The rows of a group lie close to one hidden flat surface of 11 dimensions, which may be shifted away from zero. Surfaces can cross.
Known rows, each followed by its group:
[ 1  7  1  2 -5 -1 -7 -4 -2 -1 -2  2  2 -9 -3  7 11  1  2 -2 -5] => K_861
[  0  -3  -1  -6  -9  21 -15   6   6   4   0 -21  -5  24 -18   3   7 -12
  13  -8  -2] => K_707
[  8   1   0  -8  20  -1   4   1  -8   8  -4   2   5   4   6 -12  -5   3
  13   2   5] => K_861
[ 16   2   8   0  -6 -17   0   2 -15  -4   6   2  -5  -6  11   2 -14   7
   0   4  -4] => K_707
[-14  -9  -3  -2  -8  12  -3  -4   7   1  -5  -6   1   5  -5   3   6   0
   4  -2  15] => K_184
[-16  -7  -7  -2   4   5  -8  -2  -3   4   4   9  -2   3 -23   5   8  -7
   5  -6  12] => K_184
[ -9  -8  14   1  19 -12  20 -10   1  18 -20   2   5 -31   7   3  18  -9
 -10   1   0] => K_184
[  2  -4 -12  -9 -33  14  -4  14 -18 -17   5  -1  -7  16 -14  -1  -3   8
   1  -4  -5] => K_707
[  8  13 -12 -16  -8  12  -2  -2  -9   6  -7 -17 -15  21  -5   7   1   8
  20   8  23] => K_861
[  6   4   2  -4  -6  12 -11   5   2   0  -2 -14  -2  15  -6   0   4  -3
  15  -2  -2] => K_285
[ 13   5   4 -10   2 -14  -3 -31  -8  28  -6 -10  -8  -8  14  11   3  -3
 -19  -7  -3] => K_707
[  6  -1   1  10  -2  -6   2  13   1  -8  14  -4  -3 -18  -2  11   0  -6
  -1   5  -2] => K_702
[ -4 -10 -11  -9  -4  11  -7   9   2   3  15   2  -5   7 -10   4  -8  -1
  -1   1  10] => K_433
[-12  -5  -4  10  13   9  15   2  17   1  11   1   4  -1   8   7   4  -1
  -7   8  15] => K_433
[  5 -14  -1 -10  13  -1   6   3  -7  11  -1   2  11 -22  17  -7  -6   6
   8   4  17] => K_184
[  3 -12  16  -3  16   7   9  20  -3  13  37  18  -4  18   4  16  -7   1
 -11   8  -5] => K_707
[  2  -3   2  -2   4  14  10   0   2   3  10  -2   5  20  28   1 -10  17
   9  10  23] => K_702
[  0  -8   8  25 -20  -4  24  -7 -17 -26 -11 -28  -6  15   9  -4  -6  -4
   5  -6   8] => K_285
[  0  11 -11  18   3  -2  11   3  24  -9   9  -8  -1 -20  15  14   3   2
 -10  14  10] => K_702
[ 22  -5   2 -15  -1  23 -13  18 -11   7  33   2   2  34   4  -2 -15   6
   5  -3 -15] => K_707
[ 20   1   4 -15  -6  10  -6  22   2   0  -5 -16   4  -5   8  -8  -4   3
  18   7 -10] => K_285
[  8   5   0  -6 -27   0 -10  -2  11  -2 -10 -22  -6  -7   8   6  -2   4
  -5   2  -5] => K_702
[-13 -16   0  15  -5 -10   4  -7 -12 -10   9   8   2 -15  -1   5  -2   0
  -3  -6  18] => K_184
[ -7 -19  -8  -1  -2  -1   0   4 -18  -5   4  15  10 -23 -12  -8   2  -2
  -3 -12   0] => K_184
[  5  11   3  21  -9 -18 -14 -13  -3 -18  13   1  -4   9   6   3 -14   2
   1  -4   2] => K_285
[ -2  12   0 -15   0  19 -28  18  35  10  20  11   3  14   0  12  -2  10
   6  14  -1] => K_702
[  4  22  -7  -9 -11  11  23  19 -11  -8 -18  -1 -11   6 -12   4  20   9
   4  15 -13] => K_433
[ 12   3 -16 -19 -11   1 -28   2 -11   0  -5  -4  -2  -3 -16 -13  -9   0
  17  -9  -1] => K_433
[  0  -6 -12  -2   0   6 -15   5  -5  -3   7   6   8  -4 -15  -8   2  -4
   5 -11  -4] => K_184
[ 4 -6  0  5  0  1  1  6  3 -1 10 -8 -1 -8  2  7  1 -5  0  1  2] => K_285
[-13  -7  10  10   3 -18  18  -6 -16 -10 -24  19  11 -21  -5 -16  11  -3
 -12 -11 -20] => K_184
[  9  -2  36 -15  11 -13   2 -14 -14  29 -22  -4   4 -14  17   7  13   2
  15   1   2] => K_861
[ -6 -13  -2   4  16   2   3  -2  10   0  -7  -8   9   2   4 -20 -12  -9
   6  -5   9] => K_433
[-16  -2  13 -20  -5  -3  -2   6   9  10 -20  11  -9   6 -13   2   0   3
   3  10   5] => K_707
[ 11   2  -3 -10  -1 -19   8  25  -4 -11  -6  21   3 -28   6 -19 -19  11
 -10  12 -21] => K_285
[ 16   5 -20   2 -24   8 -13  -1 -17 -13  11  -8   7 -19   4   2   7  10
   2 -10  -5] => K_861
[  2  -7  18 -32  -3 -13   1  10 -26  17  -5  39  -7   8  -9  -7 -11  14
 -13   2 -21] => K_707
[ -9  -2  16   7  -5   3  19  14  -9 -11  -1  12   1   2   0   9  13   8
   4   8  -2] => K_433
[ -8  -9 -19  -2  11   8  17  -3  -2   3 -10  -7   1  -5  -6 -10   3  -9
  -5  -3  11] => K_285
[ -2   3  10  11   6 -17   7 -17  -8   4  -5  -5  -9  -3   0  10   5  -9
  -4  -3   4] => K_184
[ -1   2   4   4  -1  -4  17   6  -5  -7 -16  -7  -5  -7  -3  -1   5  -2
   6   7   3] => K_285
[ 12   1 -19  -8  17  11  12  26   3   0   5  -5   4 -20   2  -8  -2   1
  11  13   5] => K_702
[ -6   3  -7   9  -9  12  -6  -6   5  -6   0 -15  -1  -1  -6  12  16  -3
  12  -2  16] => K_433
[  3   3   0 -11  10   5  -4   5   2  11   7   2 -12  31 -11   0 -11  -5
  -3   1  -5] => K_861
[ 26   6  15   6   1  -9   8  -1 -11  -1  -1 -20   1  -1  25   0  -5   2
   7   3 -10] => K_861
[ 12   4  -5  27  36  -2  22   9 -11 -10  29  -2  -5  29  -1  -6 -14 -15
   2   0  -2] => K_285
[ -3   2  16  -7 -16  10 -18  -3   9   5  11   3  -4  31   4  12  -6  10
   6   2   4] => K_702
[ -4   0  10   2 -11  10   6   8   5  -5   6  -7  -7  20   7  14  -1   8
   9  11  13] => K_702
[ 16  -7  12 -10 -26  -3  -4  -4  -6   8   6 -20  -9  -1  31  17 -16  16
   3   9  20] => K_707
[-12   1 -15   3  -1 -14   0   6  -5 -13   6  27  -1 -27  -8   1  -6  11
  -3   7  15] => K_707
[  8  12 -12  -6  -2   0   8   0  -6   3 -12 -12 -12   1 -13  -2   7  -9
  -8   0 -16] => K_184
[ -1  -8   1   7   7   0  -4  -7   4   4   9   2  10 -10  12   2  -1   0
  -2  -4   8] => K_861
[ -5  -5   8   6  10  -1 -16   8   6  -4   6  10  12  -5 -11  -6   3  -7
  14  -7  -5] => K_702
[  1  16  -4  -3  10  -6   0   6  -6  -4   1  16  -8  14 -13  -4  -4   3
   8   7  -1] => K_285
[ 19  14  -5   3  15   0  13  18   3 -10   9   0  -3  18  13 -13 -20   6
   3  14 -10] => K_285
[ -4  -4  -1  10 -15   6 -24 -30   4  -2   6 -13   0  37  -5  -6  -7 -11
 -16 -28 -15] => K_861
[-14 -27  16  -7  -8  11  -7  -6   4  12   1  -4   8   2   7   7   3   1
   3  -8  16] => K_702
[ -5  -4   8  -6  -9  15   7  16  -6   1  12   4 -10  24 -14  15   6   1
   2   6  -1] => K_433
[  2 -29  27  -9   2 -11   4   9  -7  16   4   8   3 -17   3   1  -7  -9
 -18  -6 -19] => K_861
[-12  -6  -9  -6  19  -1 -10  -7   5  19  10  15   0 -12 -17   9   8 -12
  -7  -6   8] => K_433
[ 23   0  -4  -9 -17   4 -10   1 -17  -5  -2 -13   5   6  14 -15 -14  10
   7  -8 -10] => K_707
[  9   3   2  -1  -2   1   7   2  -5   2   4 -10 -10  11   4   7  -4   0
   0   5   3] => K_702
[-9 -2 -5 -1 -5  2  2  0  0 -4 -2  3 -3 -1 -2  5  1  6  6  6 17] => K_433
[ -4   0  -2  -1  -5  12  -1  -5   0   2  -7 -10   5  -3   3   7  15   4
  14   0  17] => K_433
[ 20  22 -11   0  26  -3  10   2   1  -4 -16 -13   7   0  19 -24  -9   6
  23  11   7] => K_285
[  2  -6  19  13 -23  -9   8 -19  -7  -1  -9 -22  -4  -9  13  17  12  -5
 -14  -9  -6] => K_184
[ 12  15 -26  18  -3  -1  -6   9   8 -19  24  -7  -5 -15  -5   7  -2  -3
  -4   3  -2] => K_861
[ 11   3  -1  -4  21  -9   5   6  -6   4  -6  -2  -4   0  -5 -12 -10  -9
   7   2  -5] => K_861
[ -6  -1  -8   2  14 -13  27 -16 -15  12 -12  -5 -16 -12  -9  10   8 -12
 -13   1  15] => K_861
[  3 -13   8   0  10  -7 -24 -17  -7  13   1   1  15 -17  -2  -7   6 -12
   5 -23  -7] => K_184
[-12 -15  -5   7  20   1  20  -2 -26  -3   0  14   9  -1  -6 -10   4  -1
  11  -5  21] => K_702
[ -8  -3  -2  -6 -12   6  21   9  -3  -4  -8   0  -7   3   5   6   0  11
  -2  14  14] => K_285
[ 11  16  -7   1  13 -19  -9 -31 -10   6  -5   6  -3  18   8 -19 -18   1
 -11 -12 -11] => K_184
[  5  11  -9   5 -18 -13  -1   4  -9 -18 -17 -11 -12 -14 -21  -4   7  -9
   2  -4 -15] => K_433
[-11  -2   3  11   1   0  15   6  -1 -18 -18   0   6   1  -3 -13   4   0
  12   3   3] => K_433
[ -2 -18  -5   4   6  17   0  16  -6  -3  16  -5   9  -5  -7   1   5  -6
  19  -4  14] => K_707
[  5   1 -17   3   6  16 -19 -20  -4  -4  10  -4  19  18  20 -17 -10  14
  24 -11  27] => K_702
[ 13  -2 -11   4 -18   2 -15  -9  -5  -2  17 -16  -3  -5   8  11  -5   1
  -4  -8   7] => K_707

New rows, each followed by its group:
[  5   2   2  -2  -3   1   6  14  11  -8  -3   2   6   1  13 -12 -11   9
  -5   8 -13] => K_285
[ 8  3 10  0  7 -7  8 -5 -7  7 -4 -5 -3  1  7  3  1 -1  0  1 -4] => K_861
[ -3  -1 -10 -11 -10   6  -8   8   3  -2   8  11   1  -1   4   0 -12  17
   5   9  16] => K_707
[ -3  -7   6  -3   7  -8   4 -13 -15  12  -2   4  -4  -3  -2   5   2  -3
  -1  -5  10] => K_184
[ 18  15 -30 -14  -5   5 -37 -15  -2   7  15  -6   0  -3   1   0 -10   8
  12  -7  17] => K_707
[  0  17   2  15   3  -9 -17  11  18 -17   2   7   3  -5 -16  -6   3  -9
   4  -1 -24] => K_861
[-13   3   1   2  13  -6   3  -7   2   3 -22   8   4  -5 -21 -11  16 -13
  -5 -10 -17] => K_184
[  6   4   0 -27   5   9 -16  -4  12  26  10   9  -2  17  13   4 -13  14
  -4   9   6] => K_707
[ 11  12  -8 -17  12   5 -12   1  -3   4 -10  11   8  19  -6 -30  -6   1
   1  -8 -30] => K_707
[-19   3 -18  -7 -13   5  22   0   2  -2 -22  -8 -19  -4 -15  11  12   0
  -6  13  21] => K_433
[ -8  13  10  14  -6   6  23  20   9 -23   3  -4 -22  54  -6   6 -14   4
   9  21   5] => K_433
[  7  -2 -15  14   2  34  -7  -3  12   2  27 -24   5  34 -13   3  13 -24
 -19 -23 -31] => K_707
[  3  -4 -20  -9   4  19  -8   6   5   4   5  -8   8  -6  -3  -6   4  -2
   5  -4   4] => K_433
[  0 -15  15 -23 -17   4 -10  14  -6   5 -18  -9  -2   0  -5  -3  -5   3
  23   3   9] => K_861
[ 10  10  -6  12   2   3  -1  -2  19   2  15 -10   4 -14  13  12   9  -6
 -21   0 -16] => K_184
[  5  -1 -12   0   6  12  10   9  -6  -1   0 -18  -6   5  -6   1   2  -6
  17   5  16] => K_702
[  3   5 -14   0 -20 -11  17  11 -20 -30 -21   3   0 -19   9 -17 -12  22
  15  12  17] => K_707
[ -1   3  -6  -3   6  -5  -2  -3   6   1   1   4  -2  -1   5  -2 -11   4
   3   6  14] => K_433
[  5  -4 -16  -2  -2   0   1  -6  -9  13  15 -11 -16 -14 -16  21   8 -14
 -17  -4   3] => K_184
[ -7 -15   2  -4 -16  13  -8  23   3 -10  20   9  -1   7  -7   6  -9   6
   5   5   7] => K_707
[-18   5 -15   9  -7   8  -5 -12  -1 -14 -10  12  16 -13  -7  -5  22   8
   5  -9   8] => K_861
[ 14 -14   7  -9  -9   6 -26  -3 -23  11  16   2  10  -5  -8   2   9  -4
   4 -24 -17] => K_184
[ -1  -4   3   9  22 -24  14  -9 -11   4 -17   1   4 -38  -1  -6   8 -14
  -2  -5   0] => K_861
[ 17   9  -2  -5   0  12  -3 -15 -22  10  13   9  14   4  19   3  14  17
  -4 -10 -12] => K_861
[  3  -9  38 -13   3 -15   2  11   6  16   7  13  -8   7  15  11 -18   6
  -5  15  -4] => K_707
[-11  16  -7   4  -8  10 -17 -24   3 -14 -11   3   3  55  -4 -20  -9  10
  13 -11   4] => K_285
[ 11  32 -27  -6  -6   0 -28  -6   3  -4  13  10 -10  17 -14   1  -6   9
  -2   1  -9] => K_702
[ 12   3   6 -19 -10   8  -4  -1 -22  11  -7   2   0  11   0  -2   7   9
   5  -4 -12] => K_861
[ 11  11 -10   1   7  -1  -4  -4   9   3   1 -16  -6   3   6   0  -6  -4
   4   3   6] => K_184
[ 10  10  -6   5   4   9   0  20  -4 -13  31  17   3  11  10   5 -11  19
  13  15  10] => K_702
[ 25   8   1 -12  16   1 -16  -8   7  22  -5 -19   8  -9  14  -8   1  -8
   6  -6 -13] => K_184
[  9  17 -18  -5 -24 -16 -23 -10  -1 -10  -5  -2 -13  -5  -3  -3 -17   8
  -3   0   1] => K_285
[  6   7  -1  -4   4  -3  12   4  -9  -2 -11   3  -1   2   3 -10  -1   5
   2   5  -7] => K_184
[ -9   0  -1  22   1 -10  20  -9  -2 -20 -16  -5   1   7  -4 -16  -1 -10
 -12  -9 -13] => K_861
[  2  18 -14   3  -6  -2  -1 -16   8  -2 -15 -18 -10   3  -3   3   5  -3
  -1   1   5] => K_707
[ 12  18 -20  29  12 -11 -10 -17   6 -17   9 -14   5  -7   3  -8  -3 -12
   0 -11  -4] => K_861
[ -4  -5 -17  -5   3   7 -23   0  -9  -6   4  26  19   1 -20 -27  -1  -1
  -4 -23 -23] => K_184
[-12  -1 -20   3  17   0  36   6  10  -3  -9   8  -3  -6   2 -12  -5  -2
 -26  12   1] => K_285
[ 10 -12   0  -7   7  -5   1   0 -13   6  -4  -8   0  -2   1 -15 -13  -8
   4  -9  -2] => K_861
[  4   7 -12  -9   4  -6  -2   7   4   9   9  15  -5 -18  -6   6   0   1
 -18   6 -11] => K_702
[  4   5 -17  -5 -10   2  11   0 -13  -4  -4  -7 -12  -2  -5   5   1   4
  -3   5   9] => K_702
[ 23   2  -1 -13  -2  -9 -18  -2 -15   6   9   5   3  -4  13  -8 -18  12
   8  -3  -3] => K_707
[  8  -5   9  19   5 -12  -5  -4 -12 -12   4  -9   7  -9   0  -6  -1 -11
  13 -12  -3] => K_285
[  4 -13   2 -27 -18   1   6  18 -26   5 -17   2  -7 -15 -16  -2   3   3
   5   1  -5] => K_861
[  8  -9 -13  -3   2   4 -10  -4 -10   0  10   0   7   6  -1 -16 -11  -4
  -5 -15  -8] => K_861
[ -7  -4 -16   7  24   8  -3  16   7  -3  15  18  12 -12 -23 -10   8 -15
  -7  -8 -18] => K_433
[  2 -15  25  -5 -28  -2  -6  -5  13   2 -13 -18   2   5  18  -4 -10   0
 -15  -6 -19] => K_707
[-10   3 -16 -19 -24  10  -9  -2   9   0 -23  -3  -1  -9  -8  -3   8   9
  -2   1   2] => K_702
[ 17   1  -3  -8   1   0 -21  -1  -7   5  10   2   5   4   1  -9 -11   0
   3 -11 -14] => K_707
[  3 -20  10 -11 -22  14  -8   4   2   4  -2 -18   5   6  11  -1  -7   3
   3  -5  -1] => K_707
[  3   9   6  -1   2   6 -14 -11  -2  10  12  15   5  16  -6   4  12  -1
 -15 -13 -29] => K_184
[ 12  -9  18 -12  -2 -31 -30  -4 -17  10   4  16   0 -29  -2   0 -15   1
   8  -7  -2] => K_707
[  5 -14  16   0 -13   3 -10  -1  -1   4  15 -11   0   7  12  12  -7   1
   4  -3   6] => K_702
[  6  22  -4  11   2 -14  13   6  -2 -14  -9  -4 -13  -1 -10   0   2  -6
  -1   8 -13] => K_702
[ -4  -9  19  -8  20   5   5   5   5  17 -14  -3   4  10  -7  -6   8 -14
   7  -2  -9] => K_707
[ 14   2  11   6  -4   1  -5  18  -2 -11  14  -5  -2  16  -1  -2 -10  -3
   7   0 -19] => K_285
[  4  10  -5  -9  11   2  12   9  -6   5 -16  -8  -6  -8  -7   2  12  -2
  18  12  11] => K_285
[ 15   7  -4   4 -14  -7   2   3  -4 -11   1 -16  -8  -2  12   2 -12   5
   6   7   6] => K_285
[ -9   9 -19   8  -8   5   7   0  17  -9   8  -7 -13   5   2  14  -5   6
  -4  15  27] => K_433
[-16 -29  -8  -4  -5  20   8  25   2  -5  22  11   1  10 -13   0 -10  -2
  -9   2   9] => K_433
[  3   3  10 -10   9  20 -33  -3  -5  12   3   0  15  19  -9  -1  16   3
  45 -11  11] => K_285
[ 16  -7 -14 -11  13   8  -6  -9 -18  13   7   4  17  -4   8 -18   0   1
  -7 -18 -15] => K_707
[  6  11 -23  -7  -2  13  -2 -14  -9   7  -5 -12  -6  10 -10   0  11  -3
  -1  -7   3] => K_707
[ -8  -9 -11 -28 -26  28  -4   0   1   5 -32 -16   5  16  -2 -16   5  10
   9  -4   5] => K_707
[  2   9   0 -18  22   7   6  -4   7  23 -10  12   8   3   9  -8   7   5
  -9   5 -13] => K_184
[ 27  -6   3 -13   3 -10   3  -6 -27  25   3 -20 -10 -24   1  13   7 -12
  -6  -8  -9] => K_184
[  1  -4   5 -13  -7   8  -8  -8  13  19   5  -7  -4  12  12  10  -4   3
 -12   1   1] => K_707
[  2  13 -10   5  28 -25  11 -20  -9  16   5   5 -20  -4 -12  11   0 -16
 -18   1   5] => K_184
[ 2 -3  3 -8  5  3  7  2  0 13  8  3 -4  5  9  7 -5  5 -7  7  5] => K_702
[ -1 -21  24  15 -13   6   1  10   0 -11   9 -10  11   0   8   3   3  -6
   4  -8 -11] => K_285
[ -5 -17  14   6  -5   6 -15   6 -12  -1  18  14  15 -14 -12   9  18  -4
   5 -17 -10] => K_184
[ 21  10   8  -9  -1  -4   3  16  -6   3   4  -4 -11  12   1   1  -9   0
   2   9 -17] => K_702
[-10  -7  -6 -28  -6  10  -5  -5  -1  24   6  16  -7   4   1  14  -1  15
 -13   6  17] => K_707
[  4  -2   7  -6   7  -5  -6  -1   9  10   6   1   1  -5  15   4 -10   5
   3   7  12] => K_707
[ 10   1  -8  15  11  -6 -16  -6   6  -3  16   0  17 -36  13   1   3  -2
   6  -7   5] => K_861
[-3  9  2 -3  1 -4  8  3 -3  1 -6  7 -9  1 -8  7  6  2  0  8  1] => K_433
[ 12  13   2  -2   0 -16   1  11 -11 -10  -9   5  -6  -9  -5  -8  -7   2
  10   5 -10] => K_285
[  5   2  20   0 -10 -19 -27  -1   7   6  10  -5 -17   2 -13  19  -8 -12
   4  -1  -4] => K_707
[ 13  -4   5  -7 -31  13   9  38  -8 -23   2 -10  -2  -4  11   3  -7  19
  20  18   2] => K_702
[-3 20 -2  9 33 -1  8  5 29  6  5  6 -3  8 -2  5  3 -8 -2 15 -2] => K_702
[ -1  -8 -16  -7  -2   1  -2 -11 -15   2  -4  -4  -5  11 -16 -13  -6 -10
  -8 -15  -2] => K_861
